There are 9 hidden switches. A switch that is on adds its own fixed numbers to the row, and there is some noise. The rows also spread widely along 15 directions, which tell nothing about the answers.
In the rows, zero is written as 128.
Some rows, each with its switches (1 for on, 0 for off) after it:
[163  76 125 133 141 108  98 111 115 101 155 124 137 134  81 159 180 145
 108 149 135 139 138  94 120 172 139  96 147 132 126 143 152 124 125 134
 126 102 150 131 134  96] | 0 1 0 0 0 1 0 0 0
[116  96 114 114 114 174  94 107 135 193  94 157  92 137 125 147  94 167
 156 144 123 164 138 118 121 103 152 105 149 118 124 123 160 132 175 147
  95 113 110 141  87 101] | 1 0 0 1 0 0 0 1 1
[177 106 120 189 118 149 110 146 138 117 125 143 125 113  99 117 124 146
 167 116 124 153 170  64 144 149 181  71 147  86 146 125 180 122 129 101
 129 144 107 122 167 120] | 0 0 1 0 1 1 0 1 0
[139  79 124 157 153 134 140 104 123 110 128 126  98 114  99  99 127 183
 160 116 142 136 169 113 128 131 144 139 132 167 154 146 120 131 125 106
 128 135 134 125 110 127] | 0 1 1 0 1 1 1 0 0
[171  97 154 158 124 106 148 117 107 101 151 133 143 123 114 140 151 156
 119 137 140 125 161 108 148 156 161 107 141 141 156 140 115 116 109 108
 135 154 105 117 158 120] | 1 1 1 0 0 0 0 1 1
[145  73  88 126 119 135  96 144 133 188  98 132  74 127 112 162 136 151
 160  88  95 132 113  98 105 150 144  69 125 120 112 137 150 139 151 141
 123  91 161 127  80 103] | 1 1 0 1 1 0 0 1 0
[151  77 102 142 127 166 116 124 124 153  76 132  93 112 117 132 106 162
 189 146 122 143 157  98 139 152 149  96 129 117 150 102 149 140 143 128
 130 108 141 147 124 113] | 1 0 1 0 0 0 0 1 0
[147 129 115 144  99 108  86 119 134 150 132 157 125 136 146 127 152 133
 104 140 136 113 135 127 129 114 146 116 131 130 150 127 111 136 138 166
  99 145 161 104 155 114] | 1 0 1 1 0 1 0 1 0
[180  98 138 128  83 149  68 152 164 134 146 147 130 129 115 140 156 136
 146  92 143 110 167 112 140 103 155  71 175 118 125 136 152 117 116 161
 111 146 131  97 111 133] | 1 0 0 1 1 0 0 1 1
[ 88  91  82 194 169  86 135 140  69 116  91 110 101 130 102  93 149 167
  81 133 150 160 143  84 110 116 160 110 185 158 155 146 105 145 154 105
 143 141 113 116 141  74] | 1 0 1 1 0 0 0 1 0
[136  67 149  72  97 132 143 172 103 158 134 145 133 145 117 203 151 159
 123 150 146 123 155 111 165 115 137  81 193 151 136 142 112 115 106 134
 114 157 108 137  96 101] | 0 0 1 0 1 1 0 1 1
[132 112  92 141  85 148  93 155 159 151 123 137 107 105 139 123 133 155
 145 135 159 124 162 105 138 124 112  78 172 138 173 157  84 121 136 146
 103 174 145  78 141 160] | 0 0 1 0 1 0 0 1 0
[101  49 162  96 139 116 121 138  84 180 105 153  99 161  91 114 124 194
 152 149 145 124 177 103 177 131 148 143 136 106 151 104 131 144  83  82
 153 107 147 166 122 115] | 0 0 1 0 0 1 0 1 0
[128 165  95 174 142 142 108 147 176 127  83  80  71  88 121  68 111 150
  93  69 156 135 157 118  78 141 133  73 121 119 156 141 134 134 113 119
 149 158 130  99 120 155] | 0 0 0 0 0 0 0 1 1
[133 105 146 188 130 102 127  83 105 114 110 154 114 148 136 111 124 163
 126 135 122 131 142 107 129 122 174 145 104 144 132 103 124 151 139 130
 135 102 145 120 152 109] | 0 0 0 0 1 0 0 0 0
[127  99 112 172 121 141 114 126 128 153 116 104  95 105 119 129 131 156
 108  65 117 147 135  95  97 142 168  57 181 149  98 177 153 138 167 146
 152 110  74  91 102 124] | 0 1 0 1 0 0 1 1 0
[133 118 143 175 141 147 137 109 117 125  73 122  93 122 131  89  98 159
 130 100 128 129 164 122 125 100 185 126 126 142 126  98 154 154 134 141
 152 114 113 141 114 113] | 0 0 0 0 0 1 1 1 0
[160  88 142  98  96 156 132 127 164 124 155 139 123 112 118 153 133 149
 167 128 135 128 143 140 127 119 113  91 136 137 151 148 126 114 118 147
 119 163 146 105 115 124] | 1 1 0 0 0 0 1 0 0
[128  67  79 175 162  58  77 125  70  98 176 167 152 151  73 101 197 139
 108 135 140 134 140  49 175 106 161 139 187 160 162 155 126 133 158 110
 112 148 160 112 155  84] | 0 1 1 0 0 1 0 1 0
[153  99 103 105  96 138  96 160 148 133 129 150 122 135 124 165 150 136
 146 137 151 114 150 110 149  94 120  91 160 148 158 129 104 110 130 155
  84 163 161 111  96 122] | 0 0 0 0 0 1 0 1 0
[121 105  99 150 133 144 122 133 132 147  56 107  64 109 135  85 102 165
 156 147 140 139 161 129 113 141 131 103 112 100 169  97 135 152 116 134
 147 129 173 137 148 126] | 0 0 1 0 0 0 0 1 1
[159 109 134 175 131  89 126  84 104 100 147 137 128 126 143 135 157 139
  99 101 107 113 129 106 140 123 176 123 137 183 120 147 119 143 152 158
 137 120 119  96 144 114] | 0 0 0 1 0 1 0 1 1
[160 135 101 156 143 132 113 135 142 110 104 107 104 115 117 127 146 131
  98  99 144 130 145 118  89 130 154  93 132 151 134 126 150 126 131 145
 110 138 128 130 103 105] | 0 0 1 1 0 1 0 0 1
[126  82 164 177 138 146 115 146 116 144 100 125 100 138  82  78 111 208
 159  83 180 129 227  94 147 123 190 125 172 131 152 128 119 111  99  62
 133 129  59 130  90 148] | 1 0 1 1 0 0 1 1 0
[110 114 142 143 114 127 121 102 110 150 120 135 121 126 147 114 132 159
  94 124 155 119 153 140 129  98 153 130 168 182 136 143 100 139 143 167
 120 145 108 104 118 124] | 1 1 1 0 0 0 1 0 1
[112  84  97 129 135 117 104 107 102 178 118 152 113 134 101 157 129 173
 131 172 128 153 137  70 158 172 130 115 132 130 156 136 113 135 158 104
 110 105 127 144 133 115] | 0 0 0 0 0 0 0 1 0
[125 123 136 160 152 110  95  77 127 103 121 122 113 131 111  71 143 146
  67 157 125 159 122 150  76 122 146 119 118  79 122 117 193 172 129 165
 170 113 177 123 187  69] | 1 0 0 0 0 1 0 1 0
[155 122  90 167 125 135 120 150 142 110  87 105  90  93 136 109 132 142
 136 102 146 110 166 111 133 118 139  90 140 160 167 127 104 132 120 143
 127 157 148 108 126 144] | 0 0 0 1 1 0 0 1 1
[145  78 146 113 114 134 163 157 113 145 101 122  99 134 125 181 126 156
 154 118 118 131 141 100 138 148 153  70 135 131 129 117 131 120 102 120
 139 122 115 140 105 108] | 0 0 0 0 0 1 0 0 1

New rows, each followed by its switches (1 for on, 0 for off):
[136 118 161 169 112 111 117 116 110 143 138 158 125 152 134 128 132 155
 107  96 125 134 147 104 132 101 199 113 155 134 114 136 149 130 142 128
 121 133  79 110 127 111] | 0 0 1 1 0 1 0 1 1
[158 117 124 133 134 159 169 155 151 122 106 125  97 110 107 141 104 166
 158 122 138 154 158 120 109 125 140  92 116 123 166 130 130 109 112  84
 114 177 112 138  99 107] | 1 0 1 0 1 1 0 1 0
[138  78  76 125 128 129 171 109 138 148 167 143  93  86 125 157 127 170
 177 121  95 153 112 112 131 140 101 106 128 185 174 214  76 120 175 116
 101 183 129  83 119 121] | 1 1 1 1 1 1 1 1 0
[103  69 143 113 142 140 150 120 113 165 113 130  83 135 100 138 107 196
 144  96 129 149 143 113 110 129 145 120 139 161 119 154 128 133 131  86
 139 112 103 134  60 117] | 0 1 1 0 1 0 0 0 0
[ 79  46 126 159 134  94 108 125 104 136 139 138  88 159  94  84 148 203
 141 141 149 168 150 108 102 120 135 108 178 103 147 162 112 138 131  97
 146 132 145  83 141  99] | 1 0 1 0 0 0 0 1 0
[146  78 103 152 171 136 119  88 116  64 145 131 143 109  73 103 148 163
 134 173 160 162 163  97 133 127 128 137 167 166 169 146 137 127 148 109
 124 151 130 131 140  92] | 1 0 1 0 0 0 0 0 0
[150  92  79 155 148 138 134 138 154 108 147 114  99  86  96 105 136 152
 159  62 121 147 145  98 115 120 136  82 160 166 156 190 137 122 153 110
 132 183 106  91  97 120] | 1 0 1 1 0 0 1 1 1
[150 130 109 159 117 154  79 101 153 144 129 146 121 107 116 105 129 151
 127 131 149 137 156 114 117 130 145 118 137 136 150 141 138 126 149 141
  96 136 130 111 141 136] | 1 1 1 1 1 0 0 0 0
[148  79 142 167  95 127 126 136 125  97 130 152 127 146 132 131 143 164
 169 145 164 134 172 117 127  91 156 110 175 150 158 128  91 104 129 133
  93 158 122  90 134 112] | 1 0 1 1 0 0 0 0 0
[125 103 155 118 130 153 146 120 114 122 103 125 115 135 113 142 119 171
 103 171 157 156 162 146 110  97 146 116 164 133 138 122 133 123 124 132
 121 140 101 144 113  83] | 1 0 0 1 0 1 0 1 0
[144 130 166 139 129 126 153 113 130 114 121 134 114 123 139 101 118 153
 114 105 140 114 159 144 134  97 161 137 114 154 145 118 130 135  98 126
 142 158 120 127 133 128] | 0 0 1 1 0 1 0 0 1
[140 113 145 159 126 155 121  88 144 126 107 139 108 119 132  90 104 146
 142 109 115 144 143 144 102  99 169 121 118 121 118 114 192 158 145 159
 150 121 129 131 139 101] | 0 0 1 1 0 0 1 0 0
[156 124 155 137 114 143 137 118 110 138 110 162 131 136 139 142 118 134
 125 144 122 134 142 130 142  94 184 123 125 123 130  94 177 136 130 149
 114 139 122 159 146  88] | 0 1 1 1 1 1 0 0 1
[133  91 140  84  99 157 124 113 127 202 111 165 114 135 137 173 102 144
 147 141  84 149 105 126 132 133 149  86 119  96 109 115 183 155 151 153
 143 110 130 148 122  86] | 1 0 1 0 0 0 0 1 0
[115 129 144 159 135 117 114 118 135 147 115 125  88 123 117  64 118 181
 111 109 158 120 170 124 125 125 143 135 119 121 166 137  96 132  99 102
 139 141 140 100 142 157] | 1 1 0 0 0 1 0 1 0
[114  79 120 171 131  94 150 141  87 121 116 121 105 140 125 143 153 163
 119 132 138 146 144  94 123 131 158  86 171 149 143 143  98 126 134 134
 126 138 110 104 136  88] | 1 0 0 0 0 1 1 0 1
[103 100 115 133 113 133 147 122 120 152 110 130 100 107 149 119 117 171
 136 123 154 116 159 126 149 107 120 129 156 203 169 158  54 133 140 139
 119 162 115  97 118 151] | 0 0 1 1 0 0 1 0 0
[141  92 127 145 116 139 164 105 152 128 160 158 102 120 124 135 107 171
 183 122 100 167 126 120 117 117 138 106 115 123 152 171 136 127 154 111
 118 173 123  97 135 109] | 0 0 1 0 1 1 1 1 0
[151 109 144 143 130 156 116 109 110 120 107 162 131 131 119 107 115 164
 147 172 166 128 197 125 172  72 171 164 158 150 169  96 129 124 126 131
  93 159 119 154 132 109] | 1 0 1 1 1 1 0 1 1
[134 115 147 142 111  98 132  91 160 106 173 133 113 126 133 125 143 163
 115 119 132 135 126 136  99 139 119 107 113 141 145 171 101 124 122 131
 131 156 141  72 149 138] | 0 0 0 0 0 0 0 0 1
[138 100 141 138 107 130 112 127 134 150 118 140 108 136 128 144 125 159
 136 112 131 128 151 106 137 132 157  93 139 128 131 128 132 127 130 130
 127 126 116 115 114 132] | 0 0 0 0 0 0 0 1 1
[138  75 119 131 120 121 118 185  97 149  94 127 107 148 102 158 153 145
 128 136 137 142 153  88 138 128 167  59 175  90 137 108 155 122 110 128
 127 128 126 147 129  75] | 1 0 0 1 0 1 0 1 1
[117  69  79 113 151 166 113 172 130 147  87  93  71  88  88  87 123 164
 159  95 145 137 165  96 133 125 117  77 183 140 158 151 144 137 116 115
 159 147 147 124  95 134] | 0 1 1 0 0 1 0 1 0
[154  86 128 113 119 131 144 148 134 130 138 149 118 127 113 145 136 150
 160 117 128 124 148 122 146 104 139 104 139 141 158 136 124 123 119 125
 118 171 139 125 106 100] | 1 0 1 0 0 1 1 1 0
[107  85 137 118 110 127 129 135  98 139 127 151 133 135 126 139 138 154
 118 169 149 144 148 110 160  91 138 104 190 139 155 132 114 125 130 145
 124 160 114 120 154  97] | 1 0 0 1 0 0 0 0 1
[108  95 165 122 110 136 124  98 123 166 131 186  98 156 139 103 102 178
 160 122 128 126 148 145 141  56 159 170 120 147 137 123 125 138 132 129
 109 138 144 118 108 123] | 0 1 1 1 1 1 0 0 0
[213 112 123  97 136 169 126 149 150  96 108 145 150  92  99 127 120 104
 170 117 125  95 165 107 199 103 145 111 108 134 168  75 180 133  93 131
 148 166 166 175 129 116] | 1 0 0 0 0 0 0 1 0
[175  90 111 139 118 123 133 135 142 123 129 142 116 126 119 161 143 133
 163  95 109 122 131 110 123 135 150  94 109 149 136 129 141 126 137 137
 113 136 143 127 104 100] | 0 0 1 1 0 0 1 0 0
[136  94 123 149 126 144 123 112 132 127 116 143  99 132 117 120 120 168
 166 138 140 145 150 113 119 114 145 120 130 134 152 125 121 117 138 124
 105 129 142 115 117 116] | 1 1 0 0 0 1 0 0 0
[114 118 127 155 120  83  99  87 127 161 190 165 125 145 123 120 154 150
  82 103 100 158 102 114 104 126 161 107 136 113 118 186 159 146 170 141
 122 146 111  88 158  94] | 0 0 1 1 0 1 1 1 1
[187 100 118 176 136 124 106 134 140 104 130 113 107 111 101 114 160 152
 134  85 136 117 164 106 108 150 165  92 139 139 136 146 137 122 113 122
 125 129 135 107 119 125] | 1 1 1 1 1 1 0 1 0
[128  90  99 150 116 144 105 146 132 163  91 139  92 138 118 133 126 166
 164 115 152 134 163 106 112 115 152 104 149 147 149 124 111 119 145 130
  86 128 124 123  80 112] | 1 0 1 1 0 0 1 0 0
[159  82  92 153 134 132 123 123 143  91 129 109 100 105 107 136 151 176
 177 147 177 120 192  97 145 158 109 118 148 191 192 153  51  98 125 120
  80 153 141 103 109 159] | 0 0 0 0 0 1 1 0 1
[121 126 110 158 121 117 114 124 132 156 123 146 101 123 134 103 122 153
 123 110 124 139 131 106 121 119 148 106 129 127 152 145 118 139 143 126
 126 154 133  94 141 121] | 1 0 1 0 0 1 0 1 0
[111 100 137 156 141 121 116  86  78 141 131 175 134 151 119 114 123 173
 115 151 146 145 163 101 168  72 185 168 178 175 144 132 120 132 169 122
  97 140  81 131 120  96] | 1 0 1 1 0 1 0 1 1
[145 148  96 211 110  78  89 154 131 129 101 134  95 137 158  84 158 124
  94  48 143  85 141 116 101  86 179 109 129 164 145 122  84 134 134 156
 107 149 160  71 115 131] | 1 1 1 1 0 0 0 1 0
[151 125 107 175 130 140  98 110 151 151 119 123  98 107 109 103 127 165
 132 118 135 148 160 108 101 173 151  96 118 103 154 148 142 129 140 121
 114 127 116 115 149 129] | 1 0 1 1 0 1 1 1 0
[151  95 144 126 144 118 146 131 114 116 138 133 136 115  92 120 141 161
 128 119 153 114 169 100 166 143 140 131 132 164 169 134 105 118  91  83
 140 158 122 136 128 135] | 1 1 1 0 0 0 0 0 0
[117  49 126 109 141 101 129 119 122 150 136 156  71 140 112  86 129 179
 193 117 107 127 141 126 150 111 125 142 101 110 167 137 130 151 102 103
 152 140 197 120 139 120] | 0 0 1 1 0 1 0 1 1
[120  77 117 183 133  91  87 107 104 108 161 141 121 138  90  90 169 177
 120 178 162 154 167  91 135 139 137 122 174 106 171 161 109 122 132 114
 114 134 147  93 195 119] | 0 1 0 1 0 1 0 1 0
[146 123 122 110 117 129 158 109 160 164 143 128  88 116 133 186 118 166
 124 121 101 155 105 134  87 169 118  81  88 126 139 175 113 114 143 115
 106 147 110 107 108 115] | 1 0 0 1 0 1 0 1 1
[145 106 137 171 115 105 117 108 125 130 144 135 117 128 122 127 147 163
 118 132 127 137 146 101 127 155 155  99 133 117 144 152 112 127 128 123
 128 126 118  95 170 124] | 1 0 0 1 0 1 0 1 0
[131 103 150 161 119 129 158 151 134 101 132 156 118 117 126  57 114 148
 166 101 133 130 161 129 149  54 157 120 139 113 175 122 142 142  98 116
 160 206 145 102 179 109] | 1 0 1 1 1 0 1 0 0
[145 109  98 149 128 129  67 136 122 177  98 132 108 143  96 158 154 169
 103 139 162 131 169  91 112 165 155 105 149 131 138 127 116 118 142 123
  72  99 119 145  90 113] | 1 0 1 1 1 1 0 1 0
[166 115 136  69 101 174  57 125 204 142 197 173 145 119  92 114 139 106
 138  73 105 143 111 132 114  71 132  79 151  89 101 159 252 138 136 165
 133 166 153 109 114 105] | 0 0 1 1 0 1 0 0 0
[179  78 145 133 112 117 126 161 137 127 149 149 121 148  94 166 157 152
 156 106 124 128 155 108 132 130 160  85 131 102 138 132 147 111 102 110
 110 145 134 130 111  91] | 1 0 0 1 1 1 1 1 0
[108 116 121 171 127 118 105 128 106 151  66 109  88 142 134 120 127 158
  89 137 144 145 146 113  96 138 168  87 149 110 122 104 141 148 137 150
 139  98 126 129 131 100] | 0 0 0 0 0 0 0 1 1
[146 121 129 128 131 153 127 121 133 148 104 132 111 109 120 125 114 159
 124 134 139 127 159 122 137 129 143 120 128 143 151 122 129 139 121 128
 127 143 126 140 122 122] | 1 0 1 0 1 1 0 1 0
[167  67 141 153 124  64 136  78  99  97 216 193 162 143 120 141 173 137
 152 123  83 120 110  81 184 127 158 144 115 164 144 163 122 137 145 120
 134 144 149  91 189 104] | 0 0 1 1 0 1 0 0 0
[174  84 114 181 168 167 149 145 107  99  51  89  92  89 101  95 116 155
 174  79 141 113 198  90 143 134 189 108 148 180 142  98 148 137 113 119
 155 110 101 160  93 119] | 1 0 1 1 0 1 1 0 0
[160 121 146 134 128 138 170 139 113 114  95 117 125 111 132 146 126 155
 116 138 163 107 178 124 151 130 149 125 133 186 170 113  78 115  96 115
 117 156 101 142 119 128] | 1 0 1 1 0 1 0 0 0
